There are 3 ways to turn a row about zero (a turn may also mirror it). The second row of each pair is the first, turned, with some noise.
(in the rows, 128 means zero)
Some pairs, each with its turn after it:
85,129,122,83
108,78,154,117 | Y

168,94,141,152
143,183,152,131 | B

160,104,92,145
105,146,95,159 | Y

139,114,165,76
101,155,89,92 | B

153,118,127,174
143,158,160,154 | B

94,162,143,172
133,108,115,192 | B

135,108,94,166
123,76,133,130 | N

89,125,145,113
141,153,160,104 | N

135,138,94,126
93,138,133,138 | Y

135,153,83,176
96,73,107,101 | N

165,169,99,125
110,118,70,123 | N

87,162,132,177
121,148,120,61 | Y

77,111,81,84
196,124,128,78 | N

154,122,79,105
86,129,129,172 | Y

144,112,89,170
162,128,177,141 | B

New pairs. What belongs after each?
165,130,124,170
130,154,171,156 | B

120,177,176,102
166,132,190,106 | Y

171,115,148,181
87,97,137,178 | N

98,88,146,168
152,110,76,100 | Y

112,93,90,139
97,107,89,134 | Y

121,139,107,164
108,152,108,106 | Y

140,173,170,158
91,144,124,192 | B

149,109,178,145
185,140,114,135 | Y

129,77,92,122
178,90,134,136 | N

101,136,98,80
86,89,158,129 | Y

105,138,104,174
160,99,149,167 | B

149,75,172,174
188,137,68,133 | Y

139,177,134,97
126,141,188,130 | Y

99,78,137,77
155,135,78,74 | B

94,122,115,91
107,83,145,125 | Y

114,144,148,122
119,157,133,117 | N

104,144,160,127
155,120,147,96 | Y

88,92,126,125
124,84,101,113 | Y

130,125,158,102
136,163,134,140 | N

124,145,85,173
148,98,172,157 | B

143,178,168,155
89,139,125,183 | B

115,106,88,114
152,108,138,96 | B

132,75,128,128
137,105,88,156 | Y

166,95,118,95
129,114,126,186 | Y

172,168,150,110
151,165,177,149 | Y

124,180,101,98
89,77,137,119 | B

128,90,91,94
188,114,114,130 | N

152,167,110,117
108,157,163,138 | Y

81,83,82,155
83,99,67,106 | Y

166,118,94,88
108,129,158,73 | B

137,141,138,88
139,161,106,131 | N

161,134,144,128
111,136,113,157 | N

164,80,126,164
164,178,161,126 | B

77,105,137,111
162,144,167,105 | N

158,100,156,158
141,185,138,145 | B

130,115,177,160
96,136,170,156 | N

